The rows are grouped in 4 ways, from coarse to fine. Each group lies inside one group of the grouping before and may be the whole of it. The rows also spread widely along 18 directions, which tell nothing about the answers.
In the rows, zero is written as 128.
Some rows, each with its group in each grouping after it:
[203 129 146  87  97  90 142 110 170  67 146 137 132 133 173 158 154 112
 148  93  99 173 175 141 105 111 119  78 134 137 176 155 110 193  72 105
 105 126]  Gat K_455 K_313 fizi
[ 87  94  92 125 191 122 140  95 122 152 182 108 112 153 135 138 104 133
 137 103 111 103 110 154 153 103 106 130 154 137 135 140 133 136 121 163
 143 157]  Gat K_979 K_281 dek
[132  81 109 168 167 153 170 120 160 136 183  90 126  51 114  80 106 110
 181 129 167 115 190 116  90  77 157 132 112 146 116 126  84  85 116 213
 101 170]  mabi K_545 K_94 bekun
[133 164 128  99 140 122 126 126  97 137 127 151 140 141 158 114 106 156
 123 123 106 130 122 120 143 128 138  91 166 124 165 141 142 147 102 106
 146 145]  mabi K_124 K_565 Ref
[102  93 114 158 188 145 123 111 120 153 151 113 119 105 124 135  89 118
 161 133 117 101  93 117 149 106 103 139 132 120 128 114 136  83 136 208
 167 183]  Gat K_979 K_275 Bubi
[111 152 143  90  89 141 132 107  99 142 135 142 187 124 157  85 104 151
 132 125 137 131 155 110 137 152 155 114 203 154 131 162 143 122 128 122
 135 116]  mabi K_545 K_322 soza
[152  82 142 111 162 138 113 111 134 138 123 110 166 111  95 127  80 138
 110  72 143 117 106 127 172  81 107 137 132 191 181 146 191 155 159 137
 162 137]  Gat K_455 K_639 biba
[171  79 117  97 163 176 100  89 120  91 157 114 129 100 173 131 133 131
 151 159 125 133 104  98 141 105 129 123 178 112 133  98 137 157 146 157
 136 104]  Gat K_357 K_932 Kap
[118 141  64 174 137 128 189 153  99  95 151 118  97  60  88 139 111 111
 158  71 184 101 149 138 169  81 137 134 131  91 133 118 130 124 103 157
 100 221]  Gat K_357 K_146 kone
[153  57 115 125 152 170 127 122 178 131 155 107 130  89 127 146 131 121
 168 161 136  99 141  88 137  82 136 104 124 158 139 122 105 136 141 177
 103  98]  mabi K_545 K_94 sogaz
[115 105  80 240 124 102 150 160 144 136 148 100 123 109 131 132  72  96
 100 102 131 106 125 128 130  39 129 143 145 108 141 171 153  77 111 130
 143 206]  mabi K_287 K_890 Gonaf
[192 104 126 117 157 124 111  96 103  68 153 122 114 124 131 160 171 104
 122 121 118 141 115 173 131 124  85 114 115 123 130 128 128 134 131 144
 124 141]  Gat K_979 K_212 marum
[153 113 107 154 139 165 145 138 104 110 122 102 110  79 121 113 109 116
 150 182 114 126 154 115  89  77 151 139 165 145 130 125 124  71 137 146
 112 125]  mabi K_305 K_72 Seb
[183 139 141 134 142 145 128 100  94  91 164 130 143  94 133  72 133 107
 139 105 154 149 165 155  90 106 155  98 149 124 149 125 145 163 127 140
 144 144]  mabi K_124 K_945 guf
[156 143 105 132 171 117 148 140  73  66 127 109 114  89 111 123 109 124
 132  99 127 108 134 159 137  92 135 121 116  92 137 106 132  83 107 139
 126 194]  Gat K_979 K_281 kabol
[ 92  81 108 231 122 157 104 165 146 132 137 127 160 124 143 183  67 101
 107 135  88 127 132 116 161  33 114 127 183 166 154 161 164 114 177 137
 127 152]  Gat K_979 K_212 bur
[165 139 136  94 115 134 146 136 156  82 122 135 162  55 157 139 168 148
 151 127 149 134 175 117 162 152 148 127  88  87 128 129  70  87 101 178
  68 166]  Gat K_357 K_298 viv
[133  91 134 133 149 142 111 104 154 127 139 113 154 101 153 129 104 116
 143 109 128 129 118 111 149 103 123 145 138 114 149 122 149 125 135 177
 149 138]  Gat K_357 K_932 finam
[156 190 115 148 164 133 129 153  45 141 102 148 119 136  85 102 138 143
  82 158  93 115 137 192 100 135 138  88 127 170 155 157 140  82 138  84
 116 130]  mabi K_305 K_72 gupug
[120 155  83 147 102 127 165 129  75  81 132 163 128 141 113 110 138 130
 199  97 192  93 159 141 106 127 135  73 198 140 118 126 134 105  64  68
 121 154]  mabi K_305 K_754 Refel
[146 140 147  97 192 158  65 104  60 138 123 125 131 115 129 103 110 125
  98 128  97 143  74 120 143 168  87 126 145 147 119  86 166  98 159 140
 164 120]  Gat K_357 K_298 Gosa
[174  63 142 160 129 135 143  98 152 113 121 125 155 126 115 131 113 125
 172 141 135 138 150 155  82  55 118 128 150 193 187 175 156 118 131 148
 155 138]  mabi K_305 K_136 tum
[ 83 169  98 115 101  83 159 113 168 183 125 103  95 143 138 128  99 102
 117  73  91 135 134 127 121 136 113 169 152 128 145 158 151 131  73 105
 119 108]  Gat K_979 K_275 lusi
[ 76 121 124 106 150 155 115  85 172 200 121 113 129 141 138 115 140 133
 118 140  82 158 156 146 102 158  97 184 148 208 132 149 118  96 139 134
  77  40]  Gat K_357 K_298 Gosa
[216 137 162  81 133 142 128  98  85  69 142 144 144 102 105 126 151 119
 158 124 125 150 161 165 111 132 129  71 135 167 165 126 138 171 135 143
 134 125]  Gat K_979 K_281 kabol
[149 118 110  85 109 144 150  85 107  88 121 128 117 117 150 154 139 135
 186 162 124 120 117 120 135 124 124 139 188 106 140 129 135 125 111 147
 137 121]  Gat K_979 K_275 Bubi
[127 156 136 122 134 123 105 142 119 146 134 138 167 123 169 111 108 139
  76 126  96 120 126 119 159 129 154  99 131 101 148 154 132 123 134 132
 130 141]  mabi K_545 K_94 bekun
[208 137 146 110 127 140 102 107 131 103  95 166 143 115 133 145 151 138
 137 132 121 141 108 140 132 129 113  95 121 136 190 140 159 165 124 107
 147 119]  Gat K_979 K_281 kabol
[144 148 128 113 148 112 156  82 147 161 151  92 105 111 124  98 140  99
 115 122  85 145 161 182  82 131 141 160 104 125 152 159 124 126 120 177
 119 106]  Gat K_979 K_275 lusi
[162  64 169  62  98 144  87 115 133  52 102  94 245 131 157 136 105 146
 111 122 125  87 139 110 166  95 157 125 173 154 134 143 169  78 158 107
 139  68]  Gat K_979 K_275 lusi
[215  85 145 151 162 134 105 123  90  47 104 100 163  81  87 116 111 107
 113  91 156 120 116 162 125  67 114 131 108 144 155 115 185  83 151 131
 159 163]  Gat K_357 K_146 kone
[118  87 109 155 175 159 129 117 105  97 178 137 172 101 155 129 110 157
 114  94 153 150 155 163 180  67 129 138 164 141 159 152 138 165 169 164
 108 193]  Gat K_357 K_932 finam
[131 130 117 188 102 130 126 113  75  97 141 160 129 142 119 145 121  87
 154 106 139 151 128 155 115  99  84 101 197 156 140 147 170 137 132 116
 156 163]  mabi K_545 K_322 soza
[135 105 101 139 197 150 147 112 130 144 152 135  88 117 123 153 165 143
 158 175 109 126 133 158 126 111 102 118 100 141 149 137  79 116 125 189
  98 155]  mabi K_124 K_565 Ref
[148 134 133 115 133 125 127 111 128  86 179 148 186  94 200  87 152 141
 138 105 170 110 159 131 155 138 181  87 119  33 122 137  90 133 105 178
 124 186]  mabi K_545 K_94 sogaz
[147 146 123 120 133 149 122 120 161 183 133 128 152  89 112  93 140 137
 100 113 149 108 140 129 141 162 146 124 100 158 140 157 132 130 131 131
 104 103]  Gat K_979 K_212 bur
[112 137 165 104 116 143  59 156 126 123 147 126 216  87 146  92 109 110
  99  62 169  86 129  56 198 189 136  80 120 112  69  85 129  76 133 143
 129 131]  mabi K_287 K_890 Gonaf
[150 126 109 105 141 115 155 123  78  92 128 103  93 106 102 130 102 115
 141  95 130 150 132 134 125  95  95 152 162 154 139 121 150 118 112 123
 126 161]  mabi K_305 K_72 Seb
[125 139 129 102  92 140 175 150 111 143 127 111 120  67 104 116  47 134
 189 138 126 145 168  46 122 105 132 117 204 206 138 122 124 105 101 145
 122 156]  mabi K_287 K_890 Gonaf
[130 112 100 178 137 140 126  99 166 131 129 137  94 130 147 157 142  94
 159 132 102 147 128 153  95  91 100 143 145 126 160 138 138 144 115 134
 121 112]  Gat K_979 K_212 bur
[141 141 151 149 115 122 103  97 142 127 142 139 154 126 186 118 132 100
 120 127  92 177 142 141 103 145 114 132 152 112 139 151 133 114 121 155
 141 135]  Gat K_357 K_932 finam
[ 95 131 101 138 129 139 137 111  75  90 171 127 131 125 161 112 118 112
 140 113 134 143 159 139 125 112 124 129 202 118 101 124 121 113 124 134
 109 149]  mabi K_545 K_94 bekun
[145  86 114 160 108 172 100 138 117  51 124 107 140  78 162 129  92  88
 153 114 148 139 135  70 128  53 133 142 203 107 117  82 164 119 140 117
 128 120]  mabi K_305 K_136 tum
[147  76 145 100 163 119 129  99 163 115 104 106 141 164 130 184 125 132
 146 165  42 109 133 177 114  68 123 125 115 160 193 158 133 107 136 157
 134  82]  Gat K_979 K_281 dek
[145 132 121 117 185 121 126 125 122 106 145 149  84 137 151 153  93 116
 200 111  77 141 123 113 107  86 116  52 156 124 181  80 131 190  77 135
 154 155]  Gat K_357 K_146 kone
[192  90 151 142 141 175  66 109  93 106 124 131 162 120  64 141 156  83
  89 113 148 113 104 160 149 109  95  95 118 195 149 125 198 159 210 121
 143  62]  mabi K_545 K_94 bekun
[137 165 105 119 148 117 139 134  81 134 157 109  63 108 129 125 122  96
 136 137 101 138 114  96 117 159  93 105 146 118  92  99 104  92  85 147
 128 164]  mabi K_124 K_565 Ref

New rows. What belongs after each?
[150 172 133 161 119 114  99 141 138 156 160 145 143 153 134 124 172  81
  83 122 102  95 139 149 121 168 144  40  96 110 124 156 121 129 112 119
 125 101]  mabi K_124 K_565 Ref
[132 123 112 154 115 126 104 140 155 109 123 125 126 138 167 166 129  97
 121 129  84 135 130 110 125 113 110 111 157 124 131 128 132 108 106 102
 107 101]  Gat K_357 K_932 finam
[110 127 102 143 140 136 115 155 115 113 151 116 120 100 173 130  99 124
  99 112 107 157 138  91 149 100 108 132 170 129 107 121 113 111 123 118
  90 160]  mabi K_545 K_322 soza
[139 168 128 107  50 110 157 147 133 117 115 127 160  91 146  82  75 122
 170  99 161 114 167  49 108 139 166  92 192 135 118 132 135  88  53  84
 132 137]  mabi K_545 K_94 bekun
[114 121 146 104 178 170  82  95 111 117 111 146 171 128 120 102 131 128
 171  98 145  83 120 135 135 147 135  93 132 136 137  76 151 109 135 135
 148  82]  Gat K_455 K_313 fizi
[171  98 152 116 164 173  60  98 143 112 158 144 180 103 207 111 152 142
 121 169 119 124 108 103 143 153 142  94 131  87 117 118 108 120 149 171
 141 122]  Gat K_979 K_212 marum
[129 123 109 133 177 112  99 144 111  96 137 111 141 124 170 114  96 138
 103  95 114 109 106 113 143 116 118 116 137  99 109 109 130  67  95 105
 135 176]  Gat K_979 K_275 lusi
[167 148 104 121 135 147 122  99 124 105 107 145  69  74 168 137 141 127
 147 122 126 205 104 112 123 131  69 186 154 105 148 106 132 153 105 124
 109 158]  Gat K_979 K_212 bur
[164  95 172 106 113 133  72  97 171 116 132 126 192 101 160 119 121 110
 104  62 149 165 119 107 158 144  86 149 125 150 136 136 164 144 142 140
 144 124]  Gat K_979 K_212 bur
[ 88 160 110 212  17 165 133 131 154 145 112 165 162  82 151 130 136  71
 176 137 175 110 149  84 140 138 161 143 189  62 116 149 152 101 130 158
 133 122]  mabi K_305 K_72 Seb
[110 124 135 119 131 134 129 136 169 149 154 121 140  95 194 109  96 132
 152 139  99 150 165  71 118 121 148 120 152 117 126 130  85 110  98 173
 108 149]  mabi K_305 K_136 tum
[ 90  95 112 128 179 136 121 109 150 177 127 158  89 145 130 175 127 151
 159 114 108 191 113 130 143 124  18 164 145 220 160 144 114 144 124 145
 101 157]  mabi K_305 K_72 Seb
[124 141 139 116 103 169 107 118 107 196 132 123 135  95 110  98  85 106
 147 150 139 115  93  39 144 172 116 112 188 172 108 114 165 109 140 154
 174 105]  mabi K_124 K_565 Ref
[145  68 122 146 151 138  91  91 152 123 119 156 131 174 176 168 132 134
 161 162 101 131  80 124 119  88  80 109 168 144 170 146 149 136 122 120
 165 115]  mabi K_545 K_94 sogaz
[118 136 117 226 118 133 143 160 185 145 125 147 107 104 106 161 127  75
 157 109 107 150 185 143  97  65 115 108 106 159 176 144 120 139 115 145
  90 142]  mabi K_124 K_945 guf
[117 109 106 149 101 136 160 155 150 166 100 125 130 118 138 170  64 153
 149 180  92 113 115  69 155  60 135 129 186 160 183 175 146 109 118 133
 142 151]  mabi K_124 K_565 Ref
[175 111 105  97 133 133 127  83 155 157 163 130 108 142 145 149 162 127
 129 142 121 124  97 127 140 144 114 101 150 139 159 161 143 199 116 129
 136  92]  Gat K_357 K_932 Kap
[179  81 150  68 148  99 121  84 152 128 172  86 162 121 152  90 112 144
 111  93 140 147 132 120 115 151  95 136 134 190 112 164 122 101  96 135
 141 148]  Gat K_979 K_212 marum
[107 156 119 126 190 115 128 142 117 140 122 114 122 121 156  98  93 143
 113 118  84 112 131 133 123  99 157 122 113  87 154 115 119  90  97 138
 130 158]  mabi K_124 K_945 guf
[154 195 130  98 109 169  96 159  83 116 106 139 189  85 138  87 137 150
  68 145 128  82 146 116 163 170 204  85 139 106 118 127 136  95 151  87
  96  83]  Gat K_979 K_212 bur
[156 135 127 154 135 155 113 110  74  68 172 139 130 106 137 124 152  80
 162 129 133 141 155 146 106 140 121  80 167 118 100  96 123 117 131 159
 127 141]  Gat K_357 K_932 finam
[111 121 123 138 141 147 135 139  87  91 131 121 140 108 147 106  86 133
 158 135 115 146 173 117  98  88 133 125 194 162 122 116 118  73 118 127
 110 151]  mabi K_305 K_136 tum
[174 111 151 119 167 118 119 115 162 120 168 124 138 104 117 110 123 103
 163  75 134 130 159 133 104 128 114  70  92 165 141 113 116 144  96 156
 133 148]  Gat K_979 K_281 dek
[110 128 131  80 147 136 131 105 118 173 128 119 172 116 169  81 112 189
 122 168 134 100 110  95 153 173 144 145 148 121 114 161 103  41 109 163
 144 155]  mabi K_124 K_565 Ref
[130 155 118 147 154 188  80 138  67 115 111 138 142 117 160  69 113 136
 115 180 103 123 139 110  80 125 165  99 200 142 112  96 140  73 143  78
 119  76]  mabi K_305 K_136 tum
[197 179 113  81 138  93 147 171  65  54 145  99 105  68 139 110 103 139
  67  71 115 183 162 121 142 123 112 123 139 140 117 122 115 120  90  79
  78 206]  Gat K_979 K_275 lusi
[179  71 119 187 160 137 112 125 152  99 156 117 164 115 144 144 144 121
 101 147 123 100 131 172 131  70 140 106  98 119 150 173 127 101 150 159
 130 159]  Gat K_979 K_212 bur
[155 169 149 132 148  89 135 158 122 161 147 144 149 123 120 144 124 133
  67  99  90 135 137 161 176 128 124  78  68 129 181 184 121 150 127 163
 129 200]  mabi K_124 K_565 Ref
[149  95 168  98 121 136 113 123 109  73 123  97 203 102 144  99  79 125
 119 109 120 135 169 120 126  77 151 130 164 159 140 131 151  88 150 138
 132 119]  mabi K_545 K_94 bekun
[127  29 117 129 223 184 126  78 164 147 186  96 132 106 143 138 144 142
 162 192 108  95 133 146 133  81 138 134 112 142 139 137  86 113 174 248
 121 119]  Gat K_455 K_639 biba
[121 135 102  84 151 125 128 120 119 133 107 134 104 145 148 151 124 161
 132 136  98 118 101 117 151 121 109 125 156 130 157 126 129 131 100  99
 116 112]  mabi K_287 K_890 Gonaf
[153  93 150  56 196 137 115 122 169 108  98 133 143 129 204 126  89 199
 185 166  68 139 135  82 108  72 149  99 143 136 198 104  97 128  78 126
 130 125]  mabi K_124 K_945 guf
[157 139  89 103 128  84 162 125 164 120 136 106  86 127 176 165 142 135
  92 123  75 154 131 144 139 101 122 149 124  90 167 174 109 155  80 116
  88 146]  Gat K_357 K_146 kone
[167  33 135 165 108 143 103  85 162 109 167  87 172 127  90 143 135  62
 124  83 174 107 125 141 132  94  86 131 146 203 119 160 183 124 165 144
 154  91]  Gat K_455 K_313 fizi
[130 151 109 191 138 162 122 153  65  61 129 131  87  72 118 139 117  66
 171 127 123 147 147 114 111  87 112 116 161  95 109  59 128  92 128 155
 116 170]  mabi K_124 K_945 guf
[111 159 107 107 121 112 166 114 111 127 140 111  96 127 102  99 114 101
 174  80 141 122 165 127  90 132 124 115 166 158 124 111 133 121  67 103
 116 116]  mabi K_124 K_945 guf
[140 130 105 139 184 138 142 102  94  94 140 138 118 122 139 106 122 143
 153 108 126 139 149 178 102  86 133 118 153 132 168 125 132 139 112 120
 125 158]  Gat K_455 K_313 fizi
[160  81 116 119  94 115 164 148 123  99 252  51 143  65 129 122  82  64
 112  84 157 101 168  66 174  84 165  76 164 119  77 144 120 163 133 200
 129 181]  mabi K_545 K_322 soza
[181 134  84 162 123 131 134 154 146 110 137 132 144  75 150 125 146 147
  88 123 169  88 117 118 172 118 159 112 104  71 134 164 123 110 107 112
 107 182]  Gat K_979 K_281 kabol
[165 147 123  95 124 114 128 134 123  97 134 108  97 106 142 167 126  90
 134 126  82 113 112 106 149 125 131  97 122  76 135 104 127 138 103 151
 131 127]  Gat K_979 K_212 bur
[163 105 134 189 120 177 115 143  91  62 118 104 145  81 103 127 109  56
 159 158 116  95 155 129  99  42 178  98 155 102 138  90 165  93 172 167
 147  99]  mabi K_305 K_754 Refel
[208  99 154 105 165 146 106  90 113  79 126 113 128  74 151 116 130 120
 152 150 119 158 109 126 108 121 106 142 116 110 138 104 127  98 131 183
 155 158]  Gat K_979 K_212 bur
[118 128 120 145 158 135 135 129  99 125 123 103 120 115 130 121 111 117
 104 147  79 144 150 164 110  83 131 163 144 134 146 144 132  84 151 153
 111 130]  mabi K_305 K_72 gupug
[135 120 134 139 144 113 112 125 170 161  88 162 178 120 161 107 116 183
 134 105 168 119  95 102 154 144  99 137 104 130 160 164 130  68  80 117
 152 194]  mabi K_124 K_565 Ref
[218 108 104  78 142 147 127 108 137  61 156 131 121  76 170 141 183 149
 131 121 166 143 127 117 163 126 131 111 125  88 141 121 110 186 108 125
  89 141]  Gat K_357 K_298 viv
[171 145  88 147 122 132 140 131  64  68 105 128 111  84 121 130 153 125
 111 124 167 118 100 143 152 118 111 148 137  79 118 129 143  80 121 111
 119 179]  mabi K_545 K_322 soza
[104  75 110 174 125 123 155 118 184 127 148 104 129 114 104 162 111  82
 189  87 141 115 161 130 121  79 102 137 133 164 137 134 132 101 104 170
 117 140]  Gat K_357 K_298 viv
[190 137 127  80 151 117 133 129 100  90 152 145 119 107 164 141 121 162
 105  98 121 181 124 124 171  96 110 105 146 125 184 145 134 218 116 118
 124 194]  mabi K_124 K_945 guf
[103 120 102 107 181 130 126 106 129 104 141 115 108 114 155 111 103 129
 157  63 128 146 140 128 124 101 105 154 156 125 135  87 134 139  94 119
 112 140]  Gat K_979 K_275 lusi
[110 123 120 112  97 140 146 109 101 120 129  93 146 113 117 108  81 118
 119  98 124 159 167 125 119 104 114 172 215 211 129 150 163 106 139 101
 108 102]  Gat K_455 K_313 fizi
[125 112 118 184 109  81 165 121 193 162 152 132 123 148 135 141 115 104
 142 101 107 160 176 157  81  86  96 119 128 188 169 204 115 127  80 130
 112 160]  mabi K_545 K_94 bekun
[116 107 108 147 134 150 148 104 136 135 140 134 126 109 129 140 131 130
 176 141 138 129 142 130 126 122 107 137 156 160 135 145 112 100 120 163
 116 148]  Gat K_455 K_313 fizi
[136 107 136 150 140 123 114 137 134  76 119 117 141 103 145 126  97  96
 151  90 120 142 151 115 110  74 113 124 135 125 137  99 135  92 108 131
 123 146]  mabi K_545 K_94 bekun
[124 134  87 143 178 152 123 112  94 126 138 123  94 110 128 102 132 134
 136 129 131 137 126 142 101 136  96 144 158 156 107 111 123  83 112 110
 106 138]  Gat K_979 K_275 lusi
[109 105 103 104 138 144 155 122 167 145 148 112 149  86 177 116  87 172
 139 124 132 129 151  94 160  92 157 159 164 127 151 154 111 135 113 151
 100 156]  Gat K_979 K_212 bur
[131 132 140 140 112 113  93 139 174 125 117 161 162 133 184 130  87 135
 143  74 118 162 134  83 129 125  95  98 166 161 154 134 144 135  77  75
 135 153]  Gat K_979 K_281 kabol
[121 140 107 119 149 142 138 134 103 114 104  92  64  79 101 134 100  80
 170 119 103 125 118  89 114 104 106 145 139 117 117  59 134  89 108 151
 118 115]  mabi K_545 K_322 soza
[ 98 220 110 128 137 129 126 161  75 143  34 183  85 130 127 154 129 156
 149 163  74 137 103 125 128 165  96 125 137 116 158 107 119  55  88  91
 107 144]  mabi K_305 K_136 tum
[200 103 111 165 156 155 144  81 120  81 143 110  97  92  66 109 176  71
 178 118 160 114 161 198  55  92 125 118 108 154 143 113 147 129 128 146
 123  96]  Gat K_979 K_275 Bubi
[157 142 151  78 125 154  91 134 116  94 155  94 129  78 191 111 131  99
  99 155  79 167 154  67 128 149 138 121 153  99  86  86  92 107 133 157
  91  95]  mabi K_124 K_565 Ref
[143 107 143 120  91 162  91 147 125  76  94 124 205  91 136 151 113 126
 113 116 141 102 132  96 187 108 139 131 157 132 129 125 164  89 164 118
 118 106]  Gat K_979 K_275 lusi
[149  72 150 112 129 135  81 132 154  93 139 149 206 135 155 147  99 135
 133  64 160 106 116  89 190  84 120  70 149 148 164 127 169 182 134 108
 153 132]  mabi K_545 K_94 bekun
[133 130 106 125 145 108 139 119 136 151 143 106 125 134 143 146 136 127
  95 142  91 102 113 151 150 129 136 128 115 100 141 168 124 100 117 154
 126 136]  Gat K_357 K_298 viv
[152 112 146 124 168 141  77 105 140 139 125 142 177 121 167 104 114 157
  85 105 121 145 104 138 152 126 112 137 125 140 162 150 157 130 146 123
 148 141]  Gat K_979 K_281 kabol
[148 115 130 145 117 137 101 128 140 109 132 132 168 111 168 116 129 120
 114 114 145 116 125 111 143 115 143 117 141  93 133 141 143 115 125 129
 137 137]  mabi K_305 K_136 tum
[166  67  94 143 194 173 145  79 128  86  89 108  68  94  75 142 154 116
 225 156 147 116 120 158  68  78  83 165 122 174 152  82 128  73 114 146
 116 100]  Gat K_455 K_313 fizi
[149  93 129 140 144 133 130 112 141 114 160 139 124 142 111 184 152 105
 156 130  99 144 154 166 126 102  88  86 134 191 161 151 121 163 138 158
 109 125]  Gat K_357 K_146 kone
[150  54 129 154  87 143 103 117 136  71 152 105 199 104 121 124 108  82
 151  74 212  74 120  85 162  91 126 107 167 130  98 123 179  99 136 132
 163 130]  mabi K_545 K_94 bekun
[203 124 133 128  91 152 128  95 122  50 145 151 142  67 164 130 178 103
 187 136 175 154 147 116 120 148 124 111 149  80 117 114 114 127 108 166
 125 159]  Gat K_357 K_298 Gosa
[142  96 115 133 135 134 146 120 141 123 139 142 154 116 144 168 128 161
 127 132 125 146 138 148 171  91 110 136 145 160 175 184 128 143 141 152
 110 173]  Gat K_357 K_298 Gosa
[169 150 130 120 139 128 111 116  67  74 122 161 125 130 165 121 119 138
 145 116 128 166 110 124 122 117  98 100 184 118 152 114 151 141  99  94
 157 175]  mabi K_124 K_565 Ref
[ 96  74  95 124 188 172  97  99 127 172 150 149 142 128 122 121 137 171
 130  95 193 116  86 119 188 139  69 152 152 184 127 134 147 147 153 128
 121 139]  mabi K_305 K_72 gupug
[203  95  91 158 150 146 120 121 115  17  99 137 135 119 132 142 197 139
 146 138 165 110 147 184  92  93 117 113 128 132 130 123 121  64  99  59
  80 116]  Gat K_357 K_298 viv
[126 129 126 149 121 127 161 131  89  85 138 106 126  61  70 135 115  75
 162  61 178 125 152 137 163 104 103 151 112 114 119 102 141  94 130 199
 126 199]  mabi K_124 K_565 Ref
[176 166 110 121 116 131 157 132 100  65 100 118 137  57 118 108 157 127
 120 108 162 113 158 156 139 128 161 148 100  73 134 127 118  78 109 131
  90 156]  Gat K_455 K_313 fizi
[153 112 132  87 152 135 115  96 136 110 184 152 171 118 186 106 158 172
 113  89 158 172 161 141 152 159 105 111 146 164 130 161  92 165 116 127
  90 164]  Gat K_455 K_313 fizi
[138 151 121  91 110 130 136 110 106 138 124 149 139 126 137 157 123 138
 150 133 123 100  93 110 184 151 137  98 162  97 162 140 157 157 118 149
 160 136]  Gat K_357 K_932 finam
[153 176 125 153 151 132 145 134 159 172 105 126  94  76 132  87 132 119
 133 152  98 147 157 127  75 128 147 134  83 115 160 132  99  90  91 152
 104 134]  mabi K_124 K_565 Ref
[159  97 145  83 170 120  94 135 148  96 131  89 136 116 165 113  99 117
 128 104  96 118 127  85 117 100 134 102 121 118 128  86 124 106  98 127
 131 109]  mabi K_305 K_136 tum
[160 152 124 118  92 100 169 164  98  98 100 133 144 104  88 162 110 135
 118 109 128 119 151 137 164  99 125 105 126 158 168 168 139 108 114 114
 107 173]  mabi K_545 K_94 bekun
[150 116 129 133  83 125 116 124 136 136 138 111 189  98 137 124 131 131
  63 111 157 127 123 121 178 158 109 163 138 149 105 194 146  75 149 134
 121 154]  Gat K_979 K_275 lusi
[181 114 121  50 128 117 146 116  97  58 138  92 137  95 144 144 123 139
 131 113 133 113 118 110 175 116 139 125 150  93 133 116 135 128 109 141
 126 146]  Gat K_357 K_932 Kap
